Every row belongs to one group in each of 4 separate groupings. Each group adds its own fixed numbers to the row, and there is some noise. The rows also spread widely along 15 directions, which tell nothing about the answers.
In the rows, 128 means zero.
Known rows, each followed by its group in each grouping:
[138 153 128  61 127  70 112 115 134 123 141 130 182 145 156 136 121  87
 109 133 137 150 117  71  64 162  87 149] -> (2) j_569 j_344 ses
[204 111 135 106 177  75 122 142  88 158 145 202 127 138 165 126 132 184
 154 183  94  28 157  73 114  79 166 126] -> (3) j_67 j_344 tarev
[150 102 141 134 119 137 135 111 181 170 144 102 173  84 134 140 126 139
 155 161 116  92 117  98 107 118 174  48] -> (0) j_704 j_636 ded
[132 101 166 126 108 115 124 107 239 140 102 119 117 155 139 211 194 172
 213  82 139 148  54 164 161  76 156  96] -> (2) j_764 j_299 fev
[168  26 175 144 147 138 163 108 118 146 124  74 130 154 117 145 125 123
 160 146 110 100 102 111 113 180 117 140] -> (1) j_658 j_831 ses
[126 114 134  96 119  85 124  94  87 108 121 107 141 142 192 132 112  95
 132 122 173 114 130 129 115 110 118 161] -> (1) j_704 j_636 tarev
[121 141 122  61 133  59  89 134 125 114 182 205  96  87 156 174 154 174
 177 108 139 128 121 140 140 143  56 132] -> (0) j_882 j_491 ded
[106 142  92 102 113 128  93 107 109 119 169 153 106 122 160 143 103  90
 141 125 158 179 168 164 144 115 102 156] -> (3) j_882 j_491 fev
[112 172 117 165 123 133 168 125 115  94 146 101 123 103 172 131 106 181
 154 133 153 120 165 114 124 124 142 125] -> (1) j_67 j_299 ded
[129 129  98 167 133 105 191  68  87 111 144 112 138 155 132 102 147 151
 118 131 158  71 105 218 162 126 138 108] -> (3) j_764 j_831 fev
[137 161 106 121  70 126 110 109 127 178 161 170 146  82 156 141 108 114
 152 126  94 125 145 149 127 107 141 100] -> (0) j_569 j_636 ded
[ 80 208  77 160 120  91 160 131 101 117 134 177 115 129 127  75 129 212
  99 117 110  78 141 218 173  65 161 114] -> (0) j_658 j_299 ses
[ 89 104 120 140 115 125 146 126 156 110 153 107 123 125 115 114 140 184
 134  89 132 130 157 176 169 127  80 111] -> (1) j_658 j_299 fev
[109 115 138  96 112  97  99 121 183 119 129 131 122 152 169 180 145 137
 161  99 144 166 154 129 140  69 119 142] -> (1) j_704 j_636 tarev
[138 176 126  27 113 155  53 123 141 119 133 160 101  39 135 123 118  88
  98 126 152 177 183  71 120 163 110 104] -> (0) j_569 j_636 ses
[132 127 133 126 123 152 142 155 207  94 128  46 131 163 137 177 127 156
 140 119 146 160 193  87 164 117 134  94] -> (0) j_67 j_831 ded
[137 144 135 112 121  81 150 103 108 123 131 120 149  83 194 120 111 166
 160 157 111 122 104 107 104 148 105 123] -> (0) j_569 j_299 fev
[136 155 109 126 115 117 137 124 118 140 142 134 125 143 151 153  99 145
 137 150  98 156 148 143 140 105 137 145] -> (1) j_658 j_636 fev
[154 151 105 104 109  99 146 107 158 118 161 118 173 168 155 161 137 120
 123 101 134 144 146 129 127 131 105 109] -> (0) j_764 j_491 ses
[ 68 140 133 187 118 137 159 121  73 112 131 124  86 113 140 120 113 148
 171 112 162 113 105 172 111 137 129 192] -> (1) j_67 j_344 ded
[ 85 159 115 142 117 122 133 126 160 130 108 156 152 161  94 104 140 154
 102 103 115 148 115 149 100 110 130 163] -> (1) j_882 j_299 ded
[117 233 119 126 155  87 128 156 113  86 109 154 119 152 185 140 120 174
 140 146 156 130 114  93  89  90 181 177] -> (0) j_764 j_491 fev
[140 103 116 113 127 143 128 106 129 117 130 112 139 131 144  98 132 131
 103 131 147 125 205 114 151 115 110 104] -> (3) j_67 j_636 fev
[119 130 130 122 128 153 118 190 101 174 120 125  88  87  66 119  83 135
 134 147  92  84 107 139 160 144 160 127] -> (1) j_882 j_344 ded
[141 105 147  90 156 167  88 100 144 121 133 163 111  82  96  90 161 135
 103 128 168 103 177  91 107 141 147  88] -> (1) j_658 j_636 ses
[147  54 155 127 176 143 122 143 129 124 125 113  78 149 124 141 135 145
 155 158 130 114 177 103 147 132 129 149] -> (1) j_764 j_344 ses
[152 144 137  71 164  99 118 153 160 117 117 116 124 137 107 165 133 142
 115 170 119 155 110  82 118 159 116 141] -> (1) j_764 j_344 ded
[171  57 178 120 100 152 131 124 142 164 102 135 121 134 108 143 147 151
 159  84  74 129 103 118 132 162  76 141] -> (0) j_658 j_831 fev
[125 124 137 105 111 112 120 101 154 119  86  95 149 148 172 117 132 125
 136 138 147 146 127 129 148  73 154 112] -> (1) j_569 j_491 fev
[122 143 133 108 102 133 121 119 141 146  95 165 138 132  93 112 152 140
 112  98 107 136  99 141 112 124 120 139] -> (3) j_882 j_344 ded
[102 137  56 143 125  86 163 124 145 138 186  78 198 176 131 105  85 114
  85 170  99 158 176 170 148 120  89 122] -> (1) j_764 j_491 fev
[121 149 104 144 104 100 147 137 104 138 194 156 107 120 155 173 116 182
 184 106 110 111 151 171 154 114 106 130] -> (1) j_658 j_636 fev
[170 128 125  94 134 116 128  73 106 126 105 163 140 167 154 135 144 121
 112 156 122 162 133 117 110 130 122 156] -> (3) j_882 j_636 fev
[142  74 151 111 116  72 143 124 130 154 105  94 161 154 151 140 121 113
 154 127 116  77  69 136 129 108 129 130] -> (1) j_704 j_831 ses
[ 87 136 141 114 107 221 104  93 156  87 102  63  68  53 126 114 124 109
 125 108 205 193 164 139 160 143 156  89] -> (3) j_658 j_636 fev
[137 185 128 114 149 106 149 114 110 126 115 167 103  44 139 112 132 212
 135 179  96 119 117 116 114 137 125 110] -> (1) j_704 j_831 ded
[154 119 135 115 109 195  93 190 147 176 130  86 100 110  76 159  77  65
 122 119 112 127 144 109 143 154 157 124] -> (3) j_764 j_831 ded
[135 142 103 113 133  91 127 134 101 137 165 120 135 151 161 176  80  85
 135 159 127 128 127 131 114 133 138 162] -> (0) j_704 j_636 ses

New rows. What belongs after each?
[ 77 146 112 172 116 130 148 119 152 117 151  95 139 128 152 134 109 150
 143 141 140 149 150 148 115 107 157 122] -> (0) j_658 j_636 ded
[142 150 110  79 145  82 137 126 133 123 100 140 144 122 136  84 135 188
  89 172  93 136 150 121 164 104  97 109] -> (1) j_67 j_491 fev
[116 129 126 104 148  93 110 162 142 129 166 107 119 106 137 160 107 141
 152 164 135 108 136 108 129 146 136 114] -> (0) j_569 j_636 ded
[129 107 161 148 134 157 132 149 155 134  90 147  96 128 123 123 150 202
 161 116  89 147 144 108 133 115 117 153] -> (0) j_67 j_491 fev
[181 140 159  83 163 120  91 101 114 113 136 191 130  91 169 127 157 139
 149 140 178  90 141  41  55 140 149 134] -> (1) j_764 j_636 fev
[110 196  99 108 104  75 158 116 102 106 136 113 155 110 165  96 121 163
 116 116 146  93 135 155 146 108 131  89] -> (1) j_569 j_491 ses
[115 132 133 161 133 112 167 113 153 124 137 111 142 134 146 149 129 180
 162 159 110 137 111 127 107 122 148 116] -> (0) j_658 j_344 ded
[135  77 139 144 143  74 121 121  81 137 164 163 114 150 190 150 119 151
 191 148 133  88 123 140 111  96 117 175] -> (1) j_658 j_491 ded
[ 58 157 125 139  96 123 135 168 132 118 157 106 126  95 113 111 125 153
 144  51 151  92 139 147 117 160 108 121] -> (0) j_569 j_636 ses
[124 159 132  34 118 143  65 136 179 129 146 122  86  22 108 175 116 108
 145 128 158 178 112 112 158 172 110  79] -> (2) j_882 j_299 ded
[127 115 148 132 112 142 153 115 172 132 115  81 126 102 140 143 135 149
 166 124 116 167 126 124 134 143 119 101] -> (1) j_764 j_491 ses
[122  86 159 112 135 105 125 127 157 140 112 132 109 115 116 129 161 182
 169 119 123 101  69 160 153 110 129 106] -> (1) j_658 j_491 fev
[ 91 167 136  98 113  59 136 117 172  62 125 127 146 163 188 162 176 204
 146  75 163 156 141 120 115 101  87 133] -> (0) j_658 j_636 ded
[114 132 135  95 131 135 111 145 138 124 129 137 119 129  95 118 136 129
 118  93 143 129 131 118 118 152 111 138] -> (1) j_882 j_491 ses
[147 115 120  92 100 109 121  97 144 137 123 134 137 113 143 123 143 135
 129 123 132 105 142 152 179  85 122  84] -> (1) j_67 j_831 ded
[148 146 122 145 110 136 165  94 133 164 140 164 123  67 100 123 151 185
 148 129  72 115  89 181 148 161 108  86] -> (0) j_764 j_831 fev
[106 156 139 122 136 146 118 158 113 107 100  80 109 124 152 134  75 102
 122 143 153 145 140  88 105 124 162 173] -> (0) j_704 j_344 tarev
[120 117 110 152 111 201 143 116 144 169 125  68  93  81  92 134  73  86
 136 185 106 177 127 175 180 141 178  98] -> (1) j_67 j_491 ses
[105 142  98 129 120  78 129  46 118 100 179 164 167 144 190 140 139 107
 128 122 184 151 138 166  86 114  81 161] -> (2) j_704 j_299 ded
[128 138 125 106 122  99 126 117 149 143 120 146 146 130 141 123 134 153
 127 133 106 138 144 120 124 100 123 133] -> (1) j_67 j_636 tarev
[104 118 127 155  89 147 153  61 143 128 151 149 136  73 167 112 151 151
 169  92 135 143 155 153 105 113 104  98] -> (3) j_704 j_344 ses
[ 90 167 112 108 180 138 116 203 161  68 157  53  86 132 113 172  89 136
 118 163 182 165 169  85 142 164 142 143] -> (0) j_67 j_491 ded
[103 175  93 134  76 138 130 122  62 145 123 107 120 124 144  98  71  58
 110 107 151 113 117 201 156 104 160 154] -> (1) j_764 j_491 ses
[167  55 168  74 109 151  76 169 130 165 139 126  96  75 118 142 125 105
 159  91 127  75 148  96 159 153  94 106] -> (0) j_764 j_344 ded
[ 81 159 106 101  93 119 121  80 151 106 133 112 148 120 144 112 136 100
 107 105 168 168 152 155 125 122 115 118] -> (1) j_569 j_636 ses
[128  99 102 144  60 109 155  87 165 207 148 115 171 108 133 150 111 131
 171 149  52 142 109 204 179  87 130  66] -> (1) j_882 j_636 ded
[136 141 119 119 148 121 132 128 105 120 133 131  89 124 154 142 107 135
 146 167 127 148 144 127 134 130 136 155] -> (3) j_67 j_491 ses
[107 152 130 117 126 100 120 133 157 105 140 105 142 119 171 138 116 142
 147 136 149 139 162  92 108 112 126 129] -> (1) j_569 j_831 ded
[186  94 117 128 144 132 159  70 106 154 147 126 142 105 141 120 115 114
 128 203  99 120 139 120 122 157 134  99] -> (3) j_67 j_831 ses
[171 169 112 123  74 106 167  59 135 143 140 150 204  95 184 108 141 162
 134 106 107 119 131 123 106 114 105  73] -> (1) j_764 j_299 fev
[176 163 127  78 144 119 117 143  67 113 151 163  80  93 157 159 116 159
 141 131 135 112 174  83 128 163 105 150] -> (3) j_67 j_636 tarev
[100 149 131 133 103 149  80 146 128 176  87 194 106 152  99 121 115 103
 112  99 101 144 123 154 108  66 167 205] -> (1) j_704 j_636 tarev
[124 118 131 106 162 122  96 140 158 151 160 139 146 107  96 137 121 102
 138 164 156  92  94  95  90 135 175 118] -> (1) j_67 j_636 fev
[104 118 140 136 124 154 137 115  72 126  93 117  73  97 122  90 111 134
 135 127 141 114 119 169 153 136 141 152] -> (3) j_882 j_344 tarev
[123 121 141  90 142  92 102  85 144  95 123 158 126 115 210 135 144 159
 168 160 152 164 174  78 102  80 114 139] -> (1) j_882 j_344 ded
[133 152 104 140 116 102 164  85  85 112 165 108 170 131 190 120  97 122
 125 151 137 122 157 124  94 138 130 125] -> (0) j_658 j_636 ses
[143 100 154 172 110 214 141 116 115 128  88 120 126 160 106 100 134 119
 107  72 141 111 166 122 117 126 143 156] -> (0) j_704 j_831 fev
[107 148 122 137 204 134 136 132  82  72 118 119  53 132 136 113 124 168
 120 190 171 140 164 128 143 145 137 179] -> (2) j_764 j_344 fev
[156 121 113 152 136 116 171  66 107 147 131 123 163 155 139 113 113 119
 114 183 111 105 112 156 118 110 173 114] -> (1) j_658 j_831 ses
[ 91 125 144 154 140 143 178 108 163 113  97  80 164  83 102  46 147 197
 104 147 119 136 125 104  90 167 106  98] -> (1) j_67 j_491 ded
[121  81 113 159 156  75 134  83  99 112 225 183 112 168 196 184 131 153
 201 144 145 131 178 149 104 108  86 189] -> (1) j_658 j_344 tarev
[148 161 113 147 122 152 170 100 173 140 143  77 179 151 111 149 109 137
 107 157 111 154 143 107 109 130 185  82] -> (1) j_658 j_636 tarev
[115 160 100  99 117 150 128 110 104 105 127 100 111 111 109 101 104 117
  81 129 152 162 145 166 171 146 111 122] -> (1) j_658 j_491 fev
[145 133 131 119 121 152 125  95 135 138 119 128 124 117 145 145 117 110
 152 153 131 173 113 120 111 128 153 127] -> (3) j_882 j_491 fev
[135 120 146 102 137 102 115 150 170 154 122 153 154 128 107 123 141 161
 134 114  92 116 104  97  92 131 124 128] -> (3) j_882 j_299 tarev
[123 171 130  88 136 111 117 161  96 119  99 100 112 108 154 127  83 113
 114 154 141 117 136  91 119 120 162 146] -> (1) j_704 j_636 ses
[ 98 127 128  87  90 124  98 150 108 153 132 157  76  61 114 136 112 133
 159 104 109 122 104 178 176 136  94 127] -> (0) j_882 j_344 ded
[147 157 135 104 120 160 138 102 127 127 101 113 136  86 127 100 128 144
 113 138 133 137 134  95 112 154 148  90] -> (3) j_882 j_636 fev
[199  75 108  68 118 135 141  80 146 150 150 100 175 149  95 135 135  97
  82 139 104 135 156 133 172 174  71  69] -> (3) j_882 j_831 fev
[133 188  95 126 116 153 122 125 147 182 163 190 110  50  69 130 119 134
 122 146  76 148  99 171 124 162 134 102] -> (3) j_764 j_831 fev
[160 120 128 112 149 108 160 105 127 113 110  84 139 190 112 144 141 133
  95 141 133 119 115 138 144 154 132 128] -> (3) j_569 j_831 tarev
[ 98 106 137 104 112 105 118 120 147 118 132 107 143 102 172 115 124 134
 153 119 145 142 150 110 125 117  92 130] -> (1) j_67 j_636 fev
[164  93 128 120  96 147 133 143 141 162 128  80 166 167 141 144  90  93
 137 120  97 144 150 102 132 122 124 124] -> (3) j_882 j_491 fev
[108 156 116 118 107 136 111 126 141 126 144 107 141  88 181 112  84 113
 144 139 149 136 190  85 119  80 155 113] -> (1) j_67 j_344 tarev
[ 98  52 166 158 119  88 164 112  80 139 125 102 112 128 145 128 126 134
 205 103 138  64  50 181 125 154 105 166] -> (1) j_882 j_831 ses
[161 113 112 102 138 118  89 171  61 194 202 211  92  65  95 128  99 128
 149 135 103  25 151 136 143 144 129 129] -> (1) j_67 j_636 tarev
[114 137 122 144 126 126 164 146 124 138 149  81 133 124  97 133 116 147
 124 120 119 119 128 147 129 188  97 126] -> (2) j_764 j_636 ded
[127 132 127 122 126 127 128  97  91 122 128 146 113 107 149  97 136 141
 131 125 146 125 145 148 133 134 103 135] -> (2) j_569 j_491 fev
[168  95 158 107 125 154 122 162 154 170 127 110 121 118  73 157 128 144
 143 116 103  92 103 107 142 155 150  93] -> (1) j_658 j_636 fev
[157 117 156 151 181 151 139 111 101 115  96 149  80 155 108 133 153 162
 143 157 161  84 102 128 131 128 182 154] -> (2) j_67 j_831 fev
[129  92 126  93 126 141  86 108 175 164 130 172 132 114  65 102 161 104
  96 109 119 129 118 160 141 135  99 118] -> (1) j_764 j_831 fev
[140 115 133 129 167 155 149 137 109 116 105 128  66 139  65 105 162 192
  86 129 116 115 167 158 175 169 111 136] -> (3) j_764 j_636 tarev
[110 103 124 130 132 130 108 138 164 152 133 121 135 114 121 120 109 111
 134 146 114 137 117 139 127 123 134 138] -> (0) j_764 j_299 fev
[129 112 141 143 141 109 184  88  88 115 116 109 130 106 123  89 140 177
 126 140 119 102  82 154 115 184  93 128] -> (3) j_658 j_831 fev
[100 154  63 134 146 129 119  88 153 129 201 132 149  98 125 125  90  89
 112 196 161 149 150 165 135 113 164 102] -> (1) j_67 j_299 fev
[101 123 102 111 149 103 134 126 105 124 151 114 118 126 111 111 108 119
  97 160 125 137 130 157 123 167 107 145] -> (3) j_658 j_636 ses
[104 149 120 127 102 179 118 135 131 137 139 109 126 108 105 127  89  99
 108 115 115 195 154 116 102 171 105 165] -> (1) j_658 j_636 fev
[125 111 155 136 108 192 129 109 146 106  82  76  92 119 125 121 144 128
 130  97 172 151 142 145 163 131 147 115] -> (0) j_764 j_491 ded
[163  70 150 137 131 139 128 119  92 157  96 165 160 168 114  60 150 147
 105 114 115  56 157 112 113 101 130 139] -> (1) j_882 j_491 ded
[104 163 133  96 118 150 105 130 172 113 114  91 137  87 136 110 112 112
 114 118 159 164 157  82 108 126 142 116] -> (1) j_764 j_344 tarev
[124 105 136  99 144 124 107 124 149 114 136 136 104 105 125 140 142 146
 135 119 156 122 132 132 144 126 111 124] -> (1) j_704 j_299 fev
[169 130  97 146 165 165 162 121 139 127 176 138 128 148  88 139 136 180
 113 167 105 127 206 112 146 150 136  87] -> (3) j_882 j_344 fev
[153  59 150 163 129 131 154 179  64 193 122 119  70 141  97 140  93 152
 176 141  56  64 108 174 179 140 125 178] -> (1) j_764 j_344 tarev
[144 106 129 167 120 157 151 131 155 168 124 106 116 131 103 140 126 163
 154 150 102  98 114 168 164  86 198  76] -> (3) j_658 j_491 ded
[111 159 129 136 104 161 131 143 149 116 128 114 116  97 119 111 122 170
 120  96 128 125 170 126 143 123 129 100] -> (0) j_658 j_831 ded
[126  97 145 147 123 158 128  97 151 137  99 121 121 132 138 130 127 137
 148 150 126 153 136 130 131  98 160 134] -> (1) j_882 j_299 ded
[115  97 110 115 152 110 110 152 172 121 160 121 125 127 120 121 131 160
 121 147 132 100 196 131 176  98 118  93] -> (0) j_67 j_831 ded
[132 151 130 124  96 189 124 140 106 156 103 129  67  88  94 144 105 136
 143 121 105 140 124 171 189 138 162 118] -> (0) j_882 j_636 fev
[142  83 132 129 116 122 139  89 151 146 151 103 175 137 140 125 131 106
 140 122 131 120 136 117 105 133 113 116] -> (1) j_764 j_344 tarev
[147 184 102 113 116 111 145 114 110 125 171 119 163 138 156 154 101 118
 138 124 156 109 132 118 114 124 162 108] -> (1) j_882 j_491 tarev
[146 176 139 123 142 129 121 223  80 174  71 112  78 125 104 134  67 136
 130 172  83  83  77 118 145 120 213 169] -> (3) j_764 j_636 fev
[141 140  97 149  96 152 169  67  89 137 143  94 128 144 127 133 107 105
 108 139 126 146 158 190 166 144 139 123] -> (1) j_569 j_636 tarev
[122 188  71 119 117 133 126  79  85 128 195 172  93  75 149 142 101 106
 132 160 137 173 165 184 139 150 116 122] -> (3) j_569 j_491 ses
[134 120 125  71 107 139 118 120 189 125  87  65 163 107 122  99 116 113
  72 149 116 172 155 105 165 130 107  81] -> (0) j_67 j_299 ded
[ 83 132 133 130 141  68 110  93  84 101 118 197 125 170 176  96 146 140
 133 109 168 109 116 154  82  66 128 215] -> (1) j_658 j_344 tarev
[120  74 137 186 146 133 167  63 113 115 151 195 129 145 128  80 195 198
 146  96 128  88 176 161 102 135  78 147] -> (0) j_67 j_831 ses
[107 172 107 152 121 126 163 107 114 131 151 149 142  58 137  62 126 212
 126 140 106 110 151 144 121 121 120  81] -> (1) j_658 j_491 fev
[108 123 123 155 171 113 160 133 133 101 115 107  91 165 140 135 129 186
 145 168 127 133 145 148 151 104 164 144] -> (3) j_882 j_299 ses
[132  74 133 105 118 132  82 200 136 167 156 112 150 148 105 116  84  94
 119  87 127  63 159 104 136 109 124 133] -> (1) j_658 j_299 fev
[147  72 135 129 115  79 138  79 113 150 125 166 159 162 164 106 151 146
 144 110 116  79 122 161 137  82 105 146] -> (1) j_67 j_299 tarev
[136 147 125 100 136 122 118 133 184 138 148 154 127 137 112 179 142 138
 133 133  89 196 139 105 101 165  99 149] -> (0) j_764 j_636 ses
[111  95 143 145  99 156  87 176 164 173 118 149 120 170 112 145 108 113
 155  90 100 119 133 137 136  61 164 161] -> (0) j_658 j_344 fev
[137  88 139 158 134  99 180 107  92 149 123 170 124 135 126  95 161 219
 165 129  74  67 128 161 143 118 107 123] -> (1) j_882 j_344 ses
[157 124 150 135 112 129 189 101 112  96  76 108 132 163 148 109 157 197
 118  94 106 128 150 123 146 146  86 138] -> (0) j_67 j_299 ses
[140 123 166 101 138 134 143 143 167 130  97 104 123 113 100 150 146 174
 136 113 104 158 100  90 110 173  98 127] -> (1) j_704 j_491 tarev
[151  90 125 118 142  96 147 141  39 127 135 106 138 147 158  77 102 131
 101 130 155   6 187 127 156 107 134 121] -> (1) j_704 j_636 ses
[147 137 115  91 163  80 119 199  86 123 170 127 115 134 131 145  83 140
 132 148 127  65 149  95 142 147 106 158] -> (1) j_67 j_831 fev
